The first 6 rows are patterns. Each new row is the sum of 2 different patterns, raised or lowered, with some noise. Before adding, each is slid sideways (what falls off one end comes back at the other) and multiplied by a number that may be negative. Names go in the order of the patterns.
In the rows, zero is written as 128.
Known rows, each followed by the names of its patterns:
[106 140 112 152 117 162 113 158 110 126 134 111 135 122 132 128  97  93
 117 136 152 114 164 119 122 160 103 107 104 110 130 143 156 161]	q_477
[120 136 130 102 156 113 105 162 131  98 159  96 141 155 152 112 126 112
 125 142 116 121 145 159 129 134 162 118 121 136 114 134 156 154]	q_260
[ 99 107 156  98 163 143 118 135  91 147 113 108 146 137 164 104 143 100
 103 132  97  92 124 116 146 148 159 140 164 164 161 122 164 149]	q_111
[137  98 152 113 100 112 116 145 129 146 151 133 140 128 115  99 164 136
 129 146 164 135  94 142 154 162 151 107 155 150 149 150 107 141]	q_734
[ 93 127 129 142 114 158 144  92 101 115  97 146 143  94 143 112 109 111
 139 143 148 110 138 122 127 165 141 139 139 135  93 101 145 116]	q_871
[113 139  99 124 124  93  99 156 163  99 139 132 160 111 142 128  95 127
 160  99 163 137 108 155 140 125 160 114 107 127 112 151 151  92]	q_961

New rows, each followed by the names of its patterns:
[125 129 157 161 142 144 162 103 127 169 140 119 130 139 141 116 162 147
 113 127 145  98 149 150 106 134 124 143 120 135 135 144 137 135]	q_734 q_871
[117  82 143 105  96 138 110 143 137 148 160 180 162 145 100 163 109 112
 116 120 124 169 156 133 130  85 116  90 128 130 146 132 116 107]	q_477 q_111
[ 98 138 153  90  99  89 138 109 153 105 120 108 141 119 125 107  77 125
 129 129 173 133  77 127  88 159 129 115  90 154  75 111 118  71]	q_477 q_961
[104 120 126 127 104 151 157 107 162 139 161 146 140 150 132 149 175 110
 170 139 113 160 145 140 173 147 105 138 129 151 139 109 150 144]	q_734 q_961
[131 133 124 145  95 106 145 105 133 129  83 128 121  91 110 109 109  93
 145 174  87 145 147 164 119 129 126  88 112 153  96 157 142 127]	q_734 q_961
[ 99 144 140 106 152 155 117 157 124  87  93 149 122 112 130 121 148 121
 140 122 104 107 100 112 145 134 112 135  99  99 121 130 139 157]	q_260 q_871
[ 81 120  80  80 107 112  97 119 159 148  84 149  77  96 129 107 156 111
 151 121 102 112  76 124 104 167 138 102 131 142 138 118  92  91]	q_111 q_734
[154 129 163 166 110 140 135 167 121 104 179 169 156 172 101 127 168  99
 161 140 129 111 110 125 147 134 152 135 108 121 113 103 150 167]	q_734 q_871
[144 131 156 111 125 159 102 121 157 126 153 168 129 140 137 112 170 156
 138 151 133 129 171 153 119 114 139 122 129 107 145 144 149 151]	q_871 q_961
[105 135 143 167 139 115 124 118 135 116 107 137 114 123 179  86 148 155
 171 106 137 117 107 142 142 106 166 162 119 152 165 121 144 128]	q_260 q_961
[165 142 110 110 142 135 125 143 123 110 123 163  98 161 161 136 161 133
 107 167  88 114 132  90 169 166 113 128 136  92 102  99 113  93]	q_477 q_961
[144 152  94 175 119  81 105 110 119 130 151 102 129 103  84 123 127 159
 162 105 155 141 127 170 128 125 118 126  69  77 122 116  69 111]	q_111 q_871
[117 138 122 192 119 151 186 113 152 142 178 142 155 165 127 151 170 138
 155 142 153  92 129 117 102  91 144 146 117 147 135 104 187  96]	q_111 q_734
[143 131 135 175 131 156 116 164 103 124 165 145 150 154 126 126 144 106
 142 156 162 122 146 116 147 147 126 125  97 117 131 137 147 180]	q_477 q_871
[ 40  58 101 109 105 131 123 126  96 129  99 146 123  39  86 129  72 137
  82  85 100  26 121  59  43  90  85 136  63 111  76  64 100  55]	q_111 q_734
[144 111 107 104 106  98 125 119 115 138 146 104 159 135 124  99 138 143
  91 108 154  91 152 126  96 100 105 136 102 108 152 127 122 102]	q_111 q_734
[185 200 189 212 215 181 196 192 142 154 206 144 200 195 182 181 146 208
 157 153 193 173 207 168 200 145 156 179 136 159 163 154 206 193]	q_260 q_111
[ 99 163 100 101 100  78 103  72  88 122 119 116 140 139 124 175 159 155
 117 153 108  66 107 131  61 147 129 114 109 102 144  72  74 120]	q_111 q_871
[133 137 188 159 117 140 192 127 169 102 161 148 150 207 143 134 194 111
 142 149 147 134 175 143 165 193 177 171 141 123 176 149 136 157]	q_111 q_961
[150 160 152 102 118 155 132 135  87 144 119 132 161 158 127 151 116 150
 155 113 120 148  92 139 177 153 157 134 108 157 169 119 171 152]	q_871 q_961
[186 168 131 152 202 176 180 144 190 193 157 187 146 148 182 159 175 218
 185 218 191 203 180 186 173 193 153 200 160 180 196 194 159 170]	q_477 q_734
[109  93 147 115  94  69 127 120 144 136 154  92 138 125  96 119  82 100
 129 112 157 165 104 145  93 126 140 163 101 169 111 124 153 129]	q_477 q_961
[139 112 152  81 116 118 112 170 115 135 137 110  84  75 146  99 108 132
 116 148 128 144 137  78  84  88  86 109 105  70 132  83  89 122]	q_111 q_871
[130 118 134 118 133 147 145  98 104 114 134 156 113 154 131 142 155 112
 133 108 114 136 134 154 170 127 135 122 150 108 170 111 140 133]	q_477 q_260
[116 145 113 157 148 117 178 156 135 120 127 163 126 135 153 107 160 185
 171 163 145 132  89  94 171 121 129 119 149 120 141 136 168 117]	q_477 q_871
[119 125 166 143 132 157 124 157 146 131 155 115 127 144 133 157 150 131
 147 153 142 147 119 130 136 115 157 153 118 139 142 112 125 141]	q_260 q_961
[119  79 132  70 130 122 109 187  83 153 168 125 126  75 144  92 130 144
 108 152 169 154 100 101 105  79  80  84 123  79 105  61  84 170]	q_111 q_734
[137  99  75  95  96  82 129 110 104  77 102 103 119 106 141  95 129  92
  92  86 116 111 100 116 127  85  56 103 126 141 108 111 115 114]	q_477 q_734
[156 157 160 136 141 124 122 140 157 136 152 127 122 101 155 112 127 136
 136 154 125 156 144 115 138 148 124 143 132 124 125 133 129 108]	q_477 q_871
[165 167  95 145  76 111 173  89 109 125  88 169 147 131 177  97 128 195
 166 137 153 140 126 151 162 101 105 177 151 105  99 154 109 111]	q_734 q_961
[139 150 128 135 131 116 118 136 128 107 111 105  83 147  90  90 167 135
  80 166  75 124 151 140 127 110 115 129 126 105  96 149 142 137]	q_260 q_111
[ 66  67  51  85  57  78  95  71  85  59  62 110 101  73  84  62  82  74
  94  61  38 104  79  86  66  82  59  58  73  87  51  98  41  75]	q_477 q_961
[145 126 163 114 100 135 107 121 145 114 123 157 122 127 106 128 128 134
 129 118 146 149 129 155 178 128 117 117 129 107 156 152  99 152]	q_477 q_260
[119 158 114 109 109  94 140  98  99 141 148 139 106 153  92  96 125  86
 100 137 130 123 135 138 104 163 128 120 140 140 109 124  79 145]	q_260 q_111
[142 143 117 118 174 142 155 159 128 165 178 136 147 136 139 117 134 128
 106 110 150 105 124 178 172 114 169 112 114 161 126 161 141 153]	q_260 q_111
[143  99 147 155 110 146 167 151 135 113 132  89 109 100  80  99 150 111
  98 156 146  80 172  82  93 159 120 133 131 112 152 128 134  79]	q_260 q_111
[111 117 111 103 131 119  76 120  87 105 140 107 124 124 108 143 148 117
 145 110  85 134 143  93 156 127 113 146 122 104  81 128 118 116]	q_111 q_961
[146  93 107  95 181  91 123 104 104 170 100 118 108 111 182 152 133 154
  87 160 126 157 150  87 155 134 133 146 121 119 117 130 119 113]	q_477 q_734
[103 105 132 113  94 105 130  85 125 134 126 123 145  84 133 113 125 163
 125 125 133 102 117 107 133 110 151 156 121 148 167 118 128 116]	q_260 q_111
[ 76 115  66 111 136  95 121 136 155 126 106  84  91  56 119 122 142  94
 139  64 114 101 116 123 116 137  94 104  91 122 132 145 119  77]	q_477 q_871
[145  99 150 130 138 135  95 160 121 135 170 150 131 133  93 135 149 129
 125 152 119 133  96 127 145 118 147 128 106 118 122 144 149 164]	q_477 q_871
[ 76 117 121  86 104  83 107 109 150 143  77 123 145  92 117  83 103  66
  81 149 131 127 149  89  97 139  83 106 144 127  93 101 105 126]	q_734 q_871
[ 99  70 130 110 104 109 132  83 115  69  95  78  87  83  67  79 102  74
 101 137 120  74 107  80  68 110  97 107  99 121 127  97  92  63]	q_477 q_111
[113 125 138 100 101 118 152 111 124 142  84 103 115  99 114 158 153 100
 129 139  97 138  97 107 123 110 115 158  98 143 127 126 123 104]	q_260 q_871
[100 113 162 120 141 138 122 128  81 145 136 105 132 122 150 121 128  96
  99 124 115  94 121 137 134 157 172 150 167 154 157 118 149 145]	q_111 q_734
[ 77  65  71 111  70  87  98  71  92  78  94  66  93  68  80  85  57  79
 129  77 142  86  93  95 131  88 129 109  54  84 117  51  90  99]	q_260 q_111
[157 184 167 165 186 184 187 145 188 162 163 207 156 168 218 175 154 187
 133 164 187 173 139 152 159 150 171 176 176 168 211 154 167 205]	q_260 q_111
[105 117 114 159 161 131 115 155 129 116  95 138 125 107 143 130 126 170
  96 102 146 103 155 137 138 138 101 121 161 130 142 118  96 106]	q_734 q_871
[129 152 140 185 183 172 146 170 136 189 136 173 139 172 148 164 140 130
 166 133 154 152 108 109 158 177 161 145 189 160 139 191 130 116]	q_477 q_961
[ 84  88  73  91  80  73 107  90  39  97  50  73 115  70  92  95  74 119
 125  85 120  75  48 110 115  61 133  99  86 123  98  68  46 106]	q_111 q_961
[136 167 174 112 113 137 112 149 160 105 142 170 180 140 142 138 163 119
 163 158 132 168 164 126 173 172 123 198 150 165 167 132 131 136]	q_477 q_961
[ 98 148 171  82 167 113 125 148 108 160  95 123 143 100 119 103 172  85
 146 151 110 129 156 158 128  90  81  80 133  73  76  80 115 108]	q_111 q_734
[ 90 118 133 111 124 120 153 121  93 159 133 150 140 131 100 171  97 134
 142 124 118 108 108 137  93 102 116  96 128 103 139 111 147 166]	q_477 q_871
[ 73 128 120 118  77 135  85 157 115 171 140 153 172 147 129 152 145 135
 142 160  95 133 153  85 142 105 113 140 134 164 152 155  93 114]	q_477 q_111
[ 64  40 114  70  95  79  71  67  85  94 103 109  94 100  29  37 125  82
  39 102  85  99  94 135  75  20  77  60  48  73 110  37  97  91]	q_871 q_961
[106 133 117 122 119 101 126 132 116 148 121  90 128 116 110 125 125  92
  92 122 147  95 127 120 118 101 120 113  95 137 151  92 143 142]	q_871 q_961
[164 163 125 163 120 121 126 157 162 128 157 171 133 112 129 165 150 167
 139 150 169 171 154 131 135 132 103 145 110 102 111 134 130 128]	q_111 q_734
[184 118 133 125 126 149  98 142 140 120 140 130 123 114 158 141  98 154
 195 124 121  89  97 129 100  83  84  86 157  93 108 185 131 125]	q_111 q_734
[126 161 142 132 122 139 118 161 106 122 149 145 134 133 162 120 105 114
 112 141 170 144 146 131 128 129 138 104  96 149 132 115 175 122]	q_477 q_260
[115  97  89 115  83  81 103  88 120 103 118  88  93  77  65 143  72  57
 110  85  81 110  51  95 110 133  71  87  97  79 118  99  97 119]	q_260 q_734
[114  87 152 100 138  91 160 129 126 177 150  99 163  86 109 130  95  98
 113  81 145 129 118 160 119  91 180 125 111 160 128 153 151 165]	q_111 q_961
[181 186 134 132 173 181 157 146 119 133 208 172 134 160 155 210 150 174
 196 129 183 216 165 206 163 156 174 161 165 183 162 168 195 131]	q_734 q_961
[173 145 132 147 153 127 173 173 133 151 149 137 163 177 124 143 142 128
 170 157 149 169 155 137 177 181 138 165 157 145 178 185 151 124]	q_260 q_961
[ 90 126  91 129 157 102 133 138 112 146 102 103 122 100 106 116 111 137
  88 107 133 126 101 140  98 122 151  94 146 108 123 116 107 140]	q_111 q_734
[102  90 122  94 138 132  79 116 142  90 105  97  89  65 144 149  66 138
 129 158 105 123 104  64  93 155  78 154 107 100 119 132  94 153]	q_477 q_961
[177 156 155 165 122 115 125 143 136 171 145 140 122 150  99 172 129 118
 176 137 120 161 115 170 182 165 121 120 136 111 156 134 115 168]	q_477 q_260
[106  60  56  71  59  84  90  98  81  80  80  59  84  49  75  98  74  65
 111  57  65  96 102  81  84  53  85  92  76  79  75  99  79  62]	q_260 q_734
[104 140 127 132 120 118 110  98 151 130  96 135 123 118 124 112  80 129
 121  74 120  89 121 150 149 123 122 126 138 148 103 136 143 124]	q_260 q_111
[116  86  56 101 115  56 129 111  82 130 102  77  96 102  81 100 115  90
 128 101  64 106 110  71 127  71  60  97 136  87 122 106 108 102]	q_260 q_961
[154 139 102  97 121 144 104 145 118 152 102 165 125 126 120 123 127 142
 147 111 144 146 147 132 137 127 157  99 147 138 112 175 159 159]	q_477 q_871
[150 124 166 166 149 147 137 161 165 129 143 151 173 130 133 129 150 157
 148 146 146 130 153 162 156 178 158 142 148 159 150 144 142 166]	q_734 q_871
[161 109 126 155 119 157 174 154 171 166 160 159 149 173 171 126 122 172
 128 164 141 136 149 101 166 138 127 165 151 158 115 160 122 125]	q_260 q_111
[158 163 170 171 167 123 163 144 145 144 121 156 171 193 186 136 139 120
  89 191 119 138 155 158  87 190  87 176 174 161 146 137 137 139]	q_477 q_260
[134  93 120 100 117 117 121 102 116 111 104 110 121 107 109 103 124 125
 108 152 117 118 136 107  86  90 115 111 105 130 134 112 115 124]	q_477 q_871
[144 164 128 184 133 186 139 172 173 163 169 139 168 156 144 198 200 169
 163 137 163 116 176 165 132 202 166 194 194 142 147 153 115 203]	q_477 q_260
[138 124 100 165 152 120 155 123 132 163 175 143 144 128 137 153 178 129
  90 176 124 127 104 164 140 154 157 150 111 167 136 142 167 126]	q_871 q_961
[150 142 160 190 145 147 130 177 141 133 165 142 147 190 133 153 138 151
 166 162 179 147 163 165 124 146 199 140 163 134 138 117 170 156]	q_260 q_961
[145 124 117 131 114  93 105 158 114 157 128 103 176 162 118 155 113 111
 126 136  74  70 120 121  93  84 158 130 102 173  98  88 154  91]	q_111 q_961
[118 126 157 130 147 144 125 158 157 137 138  96 159 146 148 107 146 119
 134 162 129 114 162 133 131 150 140 124 135 123 136 151 152 158]	q_260 q_961
